The rows of each matrix lie in a flat space through zero, up to rounding. After each matrix: how many dimensions does the smallest such space have?
In the rows, zero is written as 128.

[[131 104 217  87 157  24 108  68 144 127 145 200 108 122 239  79 169]
 [104 144 102 136 127 133 134 133 130 123 115 118 133 114 142 106 132]
 [217 102 134  73 126 144  90 100 133 132 100 167  80  67 128 122 156]
 [ 87 136  73 162 122 155 146 169 111 129 113 115 141 122  93 126  96]
 [157 127 126 122 142 107 128 122 110 133 116 141 103 105 149 131 149]
 [ 24 133 144 155 107 136 139 141 165 115 164 111 193 191 115 102  79]
 [108 134  90 146 128 139 138 151 114 129 112 125 129 113 117 121 116]
 [ 68 133 100 169 122 141 151 166 119 129 137 111 158 157  93 135  87]
 [144 130 133 111 110 165 114 119 152 122 132 110 137 133 105 131 127]
 [127 123 132 129 133 115 129 129 122 130 129 139 124 127 134 128 127]
 [145 115 100 113 116 164 112 137 132 129 106 142 117  93  99 117 116]
 [200 118 167 115 141 111 125 111 110 139 142 126 103 143 121 183 152]
 [108 133  80 141 103 193 129 158 137 124 117 103 147 124  68 129  94]
 [122 114  67 122 105 191 113 157 133 127  93 143 124  80  76 103  95]
 [239 142 128  93 149 115 117  93 105 134  99 121  68  76 168 152 203]
 [ 79 106 122 126 131 102 121 135 131 128 117 183 129 103 152  75 106]
 [169 132 156  96 149  79 116  87 127 127 116 152  94  95 203 106 183]]
 => 5

[[114 161 131 102 132 126  78  86 123  46 163 133  56  74 149  90 113]
 [161 120 121  54 109  56  44 110  77  79  95 149 203 182 141 100  84]
 [131 121 141 128 142 112 134 128 129 171  71 141 222 185 128 115 151]
 [102  54 128 127  79 193 188 193 133 213 165 130 180 116  89 126 136]
 [132 109 142  79  22 141 150 150 106 109 140 129 199 138 152 138 111]
 [126  56 112 193 141 116 170 158 140 148 165 106 205 176  74 165  99]
 [ 78  44 134 188 150 170  24 170  99 127 206 112 103  61  83 154  95]
 [ 86 110 128 193 150 158 170 109 163 112 210 110  99  76  99 120 139]
 [123  77 129 133 106 140  99 163  23 162 167 175 187 132 132 121 122]
 [ 46  79 171 213 109 148 127 112 162 131 119 139 115 107 162 140 152]
 [163  95  71 165 140 165 206 210 167 119  61  85 104 155 120 165  52]
 [133 149 141 130 129 106 112 110 175 139  85  93 155 132 127 159 155]
 [ 56 203 222 180 199 205 103  99 187 115 104 155  11 136 160 109 187]
 [ 74 182 185 116 138 176  61  76 132 107 155 132 136  46 148  74 197]
 [149 141 128  89 152  74  83  99 132 162 120 127 160 148  99 123 153]
 [ 90 100 115 126 138 165 154 120 121 140 165 159 109  74 123  47 138]
 [113  84 151 136 111  99  95 139 122 152  52 155 187 197 153 138 120]]
 => 11

[[151 115  94 128 135 156 137 147 110 127 123 138 101 131 129 115 125]
 [115 113 161 126 122 126 106  58 144 131 148  85 184 135 125  97 173]
 [ 94 161 155 121 120  97 116 100 130 135 122 118 175  94 108 153 123]
 [128 126 121 141 116 112 152 105 145 140 107  81 134 118 116 125 134]
 [135 122 120 116 148 141 111 126 101 111 131 135 148 125 122 101 163]
 [156 126  97 112 141 169 129 108 135 146 132 114  89 157 106 120 152]
 [137 106 116 152 111 129 148 148 128 145 118 115  90 145 112 129 127]
 [147  58 100 105 126 108 148 148 109 131 117 113 133 146 105 105 160]
 [110 144 130 145 101 135 128 109 135 121 130 111 135 148 116 133 132]
 [127 131 135 140 111 146 145 131 121 112 131 158  98 112 134 164 130]
 [123 148 122 107 131 132 118 117 130 131 133 139 137 123 128 138 110]
 [138  85 118  81 135 114 115 113 111 158 139 144 158  97 136 113  98]
 [101 184 175 134 148  89  90 133 135  98 137 158 140 132 141 134 153]
 [131 135  94 118 125 157 145 146 148 112 123  97 132 184 120 129 124]
 [129 125 108 116 122 106 112 105 116 134 128 136 141 120 141  92 108]
 [115  97 153 125 101 120 129 105 133 164 138 113 134 129  92 153 136]
 [125 173 123 134 163 152 127 160 132 130 110  98 153 124 108 136 120]]
 => 11

[[124 110 102 107 103 135 125 148 101 137 155  98 148 150 129 120 128]
 [110  55 123  93  47 151 131 115 117 178 123  93 154 158 136 143  98]
 [102 123 139 123 131 125 122 115  85 174 163 176 192 108 128 129 133]
 [107  93 123 158  48 157 145 106 160 135 100 111  89 174 144 142 119]
 [103  47 131  48 137 158 145  98 112 190 176 106 197 133 157 137  99]
 [135 151 125 157 158 170 122 123 177 108  89 156 109 140 129 149 130]
 [125 131 122 145 145 122 180 133 113 149 141 153 113 116 119 126 160]
 [148 115 115 106  98 123 133 174 107 138 115 119 125 119  96 123 139]
 [101 117  85 160 112 177 113 107 153 118 154 157 151 174 145 140 151]
 [137 178 174 135 190 108 149 138 118 126 115 131  98  95 131 114 115]
 [155 123 163 100 176  89 141 115 154 115 108 140 105  70 115 128 129]
 [ 98  93 176 111 106 156 153 119 157 131 140 127  89 126 158 106 115]
 [148 154 192  89 197 109 113 125 151  98 105  89  98  93 147 112  78]
 [150 158 108 174 133 140 116 119 174  95  70 126  93 151 120 156 128]
 [129 136 128 144 157 129 119  96 145 131 115 158 147 120 129 150 129]
 [120 143 129 142 137 149 126 123 140 114 128 106 112 156 150 126 113]
 [128  98 133 119  99 130 160 139 151 115 129 115  78 128 129 113 143]]
 => 9

[[143 123 113 134 113 102 185 116 103 125  89 109  73  45 144  78 151]
 [123 149  99 157  74  82 122  94 113 133 112  65 127 131 191  57 139]
 [113  99 158 139 100 124  90 136 141 193 184  83  88 170 169 194  95]
 [134 157 139 135 132 168 134 173 180 104 136 152 116 167 140  73 133]
 [113  74 100 132 116 110 158 160 132 151  92 125 163 136 196  73 163]
 [102  82 124 168 110 181 125 109 185  90 193 133 137  79  81 113 150]
 [185 122  90 134 158 125 129 159  54  60 169  98 107 123  39  74 119]
 [116  94 136 173 160 109 159 178 104 142  94 114 120  89 142  43 173]
 [103 113 141 180 132 185  54 104 108 106 125  35  98 110  84 172 119]
 [125 133 193 104 151  90  60 142 106 207  61 154 110 146 189 128 137]
 [ 89 112 184 136  92 193 169  94 125  61 183 143 129 131  81  95 176]
 [109  65  83 152 125 133  98 114  35 154 143 136 103 136 127 163 110]
 [ 73 127  88 116 163 137 107 120  98 110 129 103 129  96 136 118 132]
 [ 45 131 170 167 136  79 123  89 110 146 131 136  96 157 158 132 194]
 [144 191 169 140 196  81  39 142  84 189  81 127 136 158 121 152 124]
 [ 78  57 194  73  73 113  74  43 172 128  95 163 118 132 152 208 132]
 [151 139  95 133 163 150 119 173 119 137 176 110 132 194 124 132 218]]
 => 15

[[ 99 134 110 103 145 106 141  86 129 135 114 127 116 117 109 116 159]
 [134 140 139 160 147 130 108 143 118 145 133 125 137 127 134 114 126]
 [110 139 120 125 151 113 132 103 126 138 118 131 127 119 119 113 152]
 [103 160 125  70 113 145 183 107 140 130 119 156 131 132 106 101 155]
 [145 147 151 113  77 173 127 179 121 143 157 115 125 152 122 110  90]
 [106 130 113 145 173  92 107  91 117 146 115 115 119 111 119 114 157]
 [141 108 132 183 127 107  19 159  82 178 164  30  84 132 119 118  80]
 [ 86 143 103 107 179  91 159  58 137 130  94 154 130 105 112 111 192]
 [129 118 126 140 121 117  82 137 107 151 145  79 101 131 117 123 107]
 [135 145 138 130 143 146 178 130 151 102 110 192 169 126 148 132 149]
 [114 133 118 119 157 115 164  94 145 110 102 168 146 115 132 132 165]
 [127 125 131 156 115 115  30 154  79 192 168  25  76 137 101  97  86]
 [116 137 127 131 125 119  84 130 101 169 146  76  98 131 104  99 118]
 [117 127 119 132 152 111 132 105 131 126 115 137 131 118 128 128 148]
 [109 134 119 106 122 119 119 112 117 148 132 101 104 128 105 110 133]
 [116 114 113 101 110 114 118 111 123 132 132  97  99 128 110 132 124]
 [159 126 152 155  90 157  80 192 107 149 165  86 118 148 133 124  71]]
 => 4

[[136 111 113 142 136 172 111 113 149 174 125 141 158 138 124 152 128]
 [111 155 127 120 146 146 150 137 107  91 124 152 133 136 140 149 109]
 [113 127 156 156 120 137 127 132 104 111 150 108 138  84 124 150 110]
 [142 120 156 238 128 147 139 140 137 166 181 123 138 103 144 159  62]
 [136 146 120 128 140 136 139 130 124 108 127 152 136 155 126 112 153]
 [172 146 137 147 136 233 106 103 110 137 133 181 192 159 173 162 141]
 [111 150 127 139 139 106 201 155 145  97 157 122 152 130 128 114 126]
 [113 137 132 140 130 103 155 115 127 108 138 144 134 146 113 135 111]
 [149 107 104 137 124 110 145 127 153 146 120 113 112 118 150  89 128]
 [174  91 111 166 108 137  97 108 146 209 127 132 150 143 124 141 127]
 [125 124 150 181 127 133 157 138 120 127 172 111 167  99 114 143 112]
 [141 152 108 123 152 181 122 144 113 132 111 170 140 159 148 154 125]
 [158 133 138 138 136 192 152 134 112 150 167 140 240 143 121 165 150]
 [138 136  84 103 155 159 130 146 118 143  99 159 143 159 124 143 138]
 [124 140 124 144 126 173 128 113 150 124 114 148 121 124 182 141 110]
 [152 149 150 159 112 162 114 135  89 141 143 154 165 143 141 188 106]
 [128 109 110  62 153 141 126 111 128 127 112 125 150 138 110 106 155]]
 => 11

[[153 116 134 131  97 124  85 113 138 135 127 145 140 155 133 175 141]
 [116 121 123 134 115 125 136 133 136 127 141 130 116 123 116 114 144]
 [134 123 126 128 108 126 111 132 130 130 123 134 135 142 132 151 131]
 [131 134 128 123 139 129 129 131 122 131 114 122 136 134 138 138 114]
 [ 97 115 108 139  96 121 147 156 143 133 135 125 110 134 112 123 152]
 [124 125 126 129 121 127 130 132 129 125 132 130 125 126 124 122 133]
 [ 85 136 111 129 147 130 186 161 122 121 132 108 107 100 116  71 124]
 [113 133 132 131 156 132 161 118 127 118 153 123 106  89 109  66 134]
 [138 136 130 122 143 129 122 127 122 136 106 122 142 143 145 156 108]
 [135 127 130 131 133 125 121 118 136 142 118 125 130 146 133 157 128]
 [127 141 123 114 135 132 132 153 106 118 106 121 146 127 146 129  99]
 [145 130 134 122 125 130 108 123 122 125 121 134 142 135 138 145 119]
 [140 116 135 136 110 125 107 106 142 130 146 142 122 131 117 136 151]
 [155 123 142 134 134 126 100  89 143 146 127 135 131 149 131 168 136]
 [133 116 132 138 112 124 116 109 145 133 146 138 117 131 114 133 153]
 [175 114 151 138 123 122  71  66 156 157 129 145 136 168 133 202 147]
 [141 144 131 114 152 133 124 134 108 128  99 119 151 136 153 147  93]]
 => 4

[[121 120 139 136 129 127 142 136 118 139 123 133 130 138 129 127 126]
 [120  60 126 132 164 132 135 123  96 158 116 133 136 163 134 124 119]
 [139 126 112  87 117 130 133 133 131 118 132 145 111 138 102 114 112]
 [136 132  87 107 122 158 112 110 124  97 151 129 120 127 125 110 125]
 [129 164 117 122 106 135 118 126 133 104 148 128 127 115 125 120 138]
 [127 132 130 158 135  94 132 130 128 142 137 133 109 121 126 125 133]
 [142 135 133 112 118 132 109 117 130 141 134 132 147 108 138 101 138]
 [136 123 133 110 126 130 117 117 127 120 130 126 143 128 133 110 135]
 [118  96 131 124 133 128 130 127 139 128 117 150 122 145 121 122 118]
 [139 158 118  97 104 142 141 120 128  54 141 110 119 139 121 111 125]
 [123 116 132 151 148 137 134 130 117 141 124 121 140 135 144 153 135]
 [133 133 145 129 128 133 132 126 150 110 121 132 142 128 140 140 136]
 [130 136 111 120 127 109 147 143 122 119 140 142  97 145 100 134 118]
 [138 163 138 127 115 121 108 128 145 139 135 128 145  96 135 131 147]
 [129 134 102 125 125 126 138 133 121 121 144 140 100 135 110 124 118]
 [127 124 114 110 120 125 101 110 122 111 153 140 134 131 124  89 143]
 [126 119 112 125 138 133 138 135 118 125 135 136 118 147 118 143 124]]
 => 10

[[117 121 115 119 109 115 141 141 139 146 126  96 110 117 126 143 130]
 [121 114 130 116 150 140 130 148 117 128 117 121 131 102 145 119 130]
 [115 130  79 156  75 122 112  94 145 179 124 104  87 129  88 146 163]
 [119 116 156 186 107 142 145 144 140 156  92  95 127 134 112 112 153]
 [109 150  75 107  59 146 156 118 136 125  44 107 122  91 119 146 139]
 [115 140 122 142 146  65 153 152 190 157 177  62 109 118 133 113 109]
 [141 130 112 145 156 153  73  82 103 130 153 186 129 138 116 112 148]
 [141 148  94 144 118 152  82  64 112 125 130 187 127 143 102 125 149]
 [139 117 145 140 136 190 103 112  79 106  82 185 153 130 128 115 150]
 [146 128 179 156 125 157 130 125 106 101 103 165 160 164 123 119 130]
 [126 117 124  92  44 177 153 130  82 103  34 142 134 130 118 179 139]
 [ 96 121 104  95 107  62 186 187 185 165 142  17  91  89 143 150 106]
 [110 131  87 127 122 109 129 127 153 160 134  91 102  98 124 126 137]
 [117 102 129 134  91 118 138 143 130 164 130  89  98 138 112 158 143]
 [126 145  88 112 119 133 116 102 128 123 118 143 124 112 124 131 131]
 [143 119 146 112 146 113 112 125 115 119 179 150 126 158 131 143 114]
 [130 130 163 153 139 109 148 149 150 130 139 106 137 143 131 114 117]]
 => 6

[[122 123 116 131 174 103 167 130 127 100 170 165 102 155 116 127 180]
 [123 134  97 109 138 148  89 144 134  93 131 132  99 118 101 160 168]
 [116  97 170 119 102 109 142 101 112 127 128 142 128 135 119 122  96]
 [131 109 119  22 125  99  98 123 137  93 138 163 180 121 105 141  83]
 [174 138 102 125 199 121 126 127 122  74 145 197 152 156 116 122 159]
 [103 148 109  99 121 173  73 120 151 117 112 109 128 132 129 154 129]
 [167  89 142  98 126  73 118 120 121  87 155 144 133 113  66 149 127]
 [130 144 101 123 127 120 120  65 158 128 131 101 126 133 103 117 118]
 [127 134 112 137 122 151 121 158  76 129 127 148 116  86 111 147 139]
 [100  93 127  93  74 117  87 128 129 103  94 155 164 102 127 158  88]
 [170 131 128 138 145 112 155 131 127  94 113 149  95 124 122 132 138]
 [165 132 142 163 197 109 144 101 148 155 149 132 152 194 151  72 116]
 [102  99 128 180 152 128 133 126 116 164  95 152  43 158 163  85 112]
 [155 118 135 121 156 132 113 133  86 102 124 194 158 130 121 133 106]
 [116 101 119 105 116 129  66 103 111 127 122 151 163 121 102 130  88]
 [127 160 122 141 122 154 149 117 147 158 132  72  85 133 130  89 162]
 [180 168  96  83 159 129 127 118 139  88 138 116 112 106  88 162 131]]
 => 12

[[118 131 145 137 168  86 126  80 114 122 111 110  96 134 111 161  82]
 [131  97 147 109  93 206 125 188 118 135 174 147 123 141 169 105 182]
 [145 147  87 120 151 129 168  80 134 126 163 128 123  98 103 118 152]
 [137 109 120  90 104 106  76 113 142 123 131 107 133  85 104 160 138]
 [168  93 151 104 129 116 112  97 150 127 129 114 131 104 108 139 123]
 [ 86 206 129 106 116  68 111 155 154 133  84 161 155 143 153 130 142]
 [126 125 168  76 112 111  85 123 152 134 135 137 120 127 153 140 168]
 [ 80 188  80 113  97 155 123 153 134 139 168 159 134 143 180  86 232]
 [114 118 134 142 150 154 152 134  89 123 148 125  93 140 129 143 105]
 [122 135 126 123 127 133 134 139 123 128 133 134 126 128 131 130 131]
 [111 174 163 131 129  84 135 168 148 133  67 160 156 161 150 124  98]
 [110 147 128 107 114 161 137 159 125 134 160 154 122 140 163 111 180]
 [ 96 123 123 133 131 155 120 134  93 126 156 122  93 142 144 139 139]
 [134 141  98  85 104 143 127 143 140 128 161 140 142  90 122 128 177]
 [111 169 103 104 108 153 153 180 129 131 150 163 144 122 147 112 171]
 [161 105 118 160 139 130 140  86 143 130 124 111 139 128 112 102 122]
 [ 82 182 152 138 123 142 168 232 105 131  98 180 139 177 171 122 105]]
 => 7
